The same things were measured in two ways. Each way mixes the same 8 hidden numbers, adds some noise and spreads widely along 6 directions of its own, which tell nothing about the thing.
Some things both ways: the first way, then the second way.
25  11  -19  -32  22  -23  46  -21  -12  -2  -3  -11  14  1  3  5
-1  23  -2  3  -19  17  -8  -18  2  -2  11  12  -2  0  -1  -17

5  -7  3  -8  -2  9  2  1  9  3  16  22  27  5  13  -15
23  5  1  18  9  35  -7  5  -19  5  7  -11  -11  -13  25  10

11  16  8  25  4  1  -34  17  -15  -1  -16  21  12  14  -22  27
46  -9  -10  5  20  34  37  8  4  -23  3  -18  21  23  14  -19

23  2  5  0  -14  18  10  -30  -14  7  -5  -21  9  19  11  -43
15  7  -56  5  6  -2  -2  -13  4  -16  13  -6  -2  36  -8  -3

11  29  11  1  -31  15  17  -4  -6  2  11  12  20  34  42  -14
1  16  -33  19  -13  30  -2  0  -5  8  6  -4  -25  -16  10  4

3  -9  23  -18  36  11  12  -37  23  10  -4  0  -31  -17  27  -25
-27  -3  3  -3  -20  -16  1  -3  -5  -9  -1  -7  25  14  19  9

10  -4  -16  -25  0  0  -12  7  -14  -3  0  -15  3  -16  -14  -1
-24  3  16  -23  -25  -18  10  12  -13  -6  -14  2  12  26  -11  11

-5  1  4  -37  11  -2  -11  0  -12  16  18  3  24  -4  -19  -4
7  -2  -7  13  -15  20  4  -1  -29  1  0  -3  -3  3  4  13

23  -12  37  -6  -11  25  -33  -5  9  -6  3  5  5  22  50  -34
23  7  -34  22  -6  27  -4  5  16  15  32  -2  -17  0  15  -26

43  -12  -3  5  -5  16  8  -16  17  -17  -4  16  13  -1  35  -46
-2  2  12  -3  -3  18  34  -9  10  -32  -4  -1  39  4  53  -4

-2  1  30  12  -2  21  -26  0  15  16  -4  25  3  15  -8  24
22  -18  -1  3  5  27  5  22  -13  6  4  2  4  7  19  -10

-3  30  24  8  10  2  22  -31  9  20  -11  10  -13  23  -21  31
-15  -12  -4  -8  17  -27  21  -29  0  7  6  -3  20  -8  5  -2

-4  27  -1  -25  -9  -20  11  11  -12  -16  13  3  35  18  -26  16
-8  19  -6  6  -27  13  2  -10  -23  11  0  12  -1  -2  3  3

23  -1  24  -9  1  -13  -44  16  -39  -18  -39  0  12  9  -30  -2
-24  2  -18  1  0  -17  40  -23  6  -1  3  1  4  -18  -2  9

-7  -8  -18  -3  -6  -22  -17  21  -35  -19  4  -16  15  -10  -3  -24
12  2  8  13  23  0  2  0  -19  -13  -24  -30  23  -19  -12  40

-1  0  -10  -24  -7  18  27  -23  9  17  9  -21  -3  -11  5  -5
-8  -4  9  -10  1  -2  -32  7  6  -5  -4  3  7  0  -9  4

5  10  -19  -10  -38  19  -10  26  -24  -26  3  -9  27  -1  5  -32
-26  32  -26  -16  -40  -3  10  22  -2  -12  -11  7  -8  42  -2  19

24  2  10  -22  16  -13  -22  -15  8  -24  -11  4  -15  -25  -1  -31
13  14  -9  0  2  12  26  -8  29  -30  14  -13  11  21  5  -21

13  -20  -38  24  14  12  1  -5  7  16  0  -14  6  -25  6  27
-18  14  21  -18  -11  -16  -18  -10  -15  2  1  -5  3  20  -10  7

-11  -5  29  6  -2  15  -40  5  16  9  2  7  1  5  2  22
8  -15  8  12  -14  12  11  4  7  9  12  9  26  -13  18  -19

9  4  -13  25  3  11  -6  2  6  -14  -11  9  -2  -16  18  -5
23  3  0  11  7  41  -5  14  17  -53  -8  -20  26  12  28  -1

-9  -5  0  -17  36  18  24  -2  -4  27  -15  13  7  -16  0  25
-13  11  8  -18  -34  24  -5  11  -10  -10  -11  24  7  20  24  0

-4  -11  -23  10  -8  -8  16  -21  37  -16  20  -6  -3  -23  -2  -14
-5  -8  -25  -12  24  -10  17  -43  -6  -5  5  -2  3  4  4  -8

28  -23  3  -8  37  -10  -8  -6  -27  11  -24  -19  -13  -1  33  11
-23  16  22  3  -40  -16  -5  9  -11  24  0  4  16  -5  -13  1

11  -12  -2  -29  22  -5  3  -7  -3  -2  -9  -5  4  -18  -11  -2
-18  -6  -19  -20  -20  -2  55  -32  12  0  6  32  19  7  20  -30

8  19  19  -10  2  8  25  -23  5  1  -9  12  8  17  -4  -9
-25  14  -19  -8  -22  -8  11  -8  -8  5  4  14  -2  15  15  7

2  6  -7  -8  12  -19  1  -13  4  -5  0  -14  -8  -14  -9  17
19  14  -1  -6  -13  9  28  -13  34  -5  18  17  28  13  -10  -50

Other things, the second way, with their names:
q380: 14  16  0  12  4  7  19  -4  27  -11  9  -8  26  -11  10  -8
q438: -3  14  -15  6  -43  13  0  6  -13  -7  -6  10  18  23  3  2
q875: -18  5  24  8  -20  -22  -15  18  6  -13  -17  -6  42  -13  -17  29
q609: 11  0  6  6  0  10  -14  27  -4  4  -3  -11  4  0  -10  5
q362: 4  -9  6  -18  0  18  12  -1  -15  2  -1  6  -1  16  14  -18
q846: -21  9  3  5  -20  -17  -1  -14  -11  -35  1  -33  15  31  -8  21
q233: -27  2  2  -22  -9  -25  12  16  -10  -9  -20  -12  13  26  -7  23
q580: 11  -13  -3  -15  69  -24  -3  -36  -6  -19  -15  -31  28  -8  0  25
q477: -3  6  18  -8  -10  -5  1  -27  -29  12  -7  5  16  -7  -14  7
q256: -4  2  6  -1  12  -20  8  -29  -8  5  9  -8  28  -1  23  1
q696: -1  20  5  -12  -18  10  15  3  0  15  10  17  2  14  17  -23
q72: 8  -21  -9  6  5  19  21  -14  24  -2  22  12  10  -13  30  -32
q505: 1  -11  12  1  -15  13  -5  -4  5  -34  -7  1  50  11  21  -10
q746: -11  22  -5  -4  -40  9  43  12  18  6  5  20  10  7  13  -18
q671: 24  10  -19  -18  5  39  24  14  19  6  -4  30  -11  -1  4  -27
q479: -13  -22  27  -5  6  -4  0  -16  -3  -9  2  -1  35  -16  29  0
q403: 5  -6  -10  9  2  17  -20  7  4  0  6  -7  -2  -9  16  1
q673: 5  15  -16  19  -14  13  -5  2  11  -12  10  -11  5  3  2  0
q869: -17  15  10  -1  -18  -4  6  2  4  -7  -3  -1  13  -2  7  6
q480: 9  3  8  -4  -2  5  5  21  -5  5  -14  5  20  -2  -9  7
q658: -8  0  13  -23  -5  -15  16  0  21  -17  0  3  27  23  -2  -14
q457: 5  -1  -2  10  -9  4  36  -1  3  2  4  -4  24  -5  12  -4
q481: 4  -9  22  -2  4  18  9  -13  -13  -5  -1  -1  10  -11  20  -6
q112: 7  -24  -22  1  25  -3  41  -21  -13  -9  -3  -16  21  1  21  12
q369: -29  6  -1  -3  -54  -12  45  -10  3  -16  4  14  31  27  13  -9
q602: 5  21  18  8  -7  -14  10  0  -28  20  4  -23  6  5  -13  17
q408: -19  14  -3  -26  -16  -37  -19  5  -30  47  7  4  -14  35  -29  -3
q354: 15  12  3  2  -1  19  -25  -2  -18  8  7  13  0  6  10  -4
q936: -11  -24  -7  25  1  -5  15  8  -5  16  -6  -4  24  -47  11  20
q262: -7  -9  -21  15  -23  10  5  2  -9  5  5  11  16  -3  13  -7
q916: 4  13  -15  -15  -12  -3  19  9  5  -8  9  -3  6  45  10  -9
q683: -13  1  -13  8  20  -23  17  -8  7  -15  3  -22  17  -4  15  29
q930: 22  -19  -32  17  10  26  0  4  -7  -23  9  -16  0  17  18  3
q311: 5  -22  16  12  23  -7  -18  -9  3  -28  0  -23  41  -11  16  17
q510: 7  -3  -13  -15  16  -2  21  -16  -9  5  -7  2  12  5  -1  -1

Some of these things the first way, each followed by its name:
-50  4  6  0  -19  -1  -29  24  10  -12  19  2  1  -15  -13  11
q480
-12  32  0  -14  -29  -2  22  -27  -1  7  19  -24  -6  10  0  -17
q875
27  -13  9  0  -1  7  -21  -4  -2  -6  -13  5  -4  -7  34  -28
q746
-20  -6  16  -27  15  0  -22  6  5  -14  -5  0  -32  -34  7  -26
q233
11  16  25  4  -5  14  -17  8  -34  8  -18  -5  17  34  17  12
q438
14  17  0  10  -31  10  41  -29  24  9  21  10  31  37  11  1
q354
-6  -2  -14  0  13  4  -1  -13  17  7  -1  -10  -17  -33  -19  15
q658
19  -14  9  -1  9  14  -16  -10  3  -5  -11  -13  -6  -3  29  -11
q505
30  -11  -23  49  -11  39  -13  -4  -4  22  -12  -1  13  3  11  6
q916
-16  21  14  -9  24  10  36  -1  -29  42  -33  23  6  9  -14  45
q671
-4  18  14  -6  14  -10  19  -16  15  -16  5  8  7  18  -20  4
q256
14  7  -1  7  7  13  7  0  5  22  -7  15  11  10  -8  42
q362
13  6  -9  -9  -25  31  21  -8  3  8  18  -5  19  16  33  -18
q403
4  -21  -5  10  4  -7  -13  0  6  -20  -4  -10  -3  -6  -2  0
q262
30  8  0  37  -66  31  -12  -12  9  -1  22  5  26  39  32  -39
q112
15  20  19  -3  6  11  9  -24  -7  11  -14  -5  2  26  -17  8
q311
6  7  -2  -4  -1  2  -34  2  8  -8  6  -4  5  -16  -22  3
q369
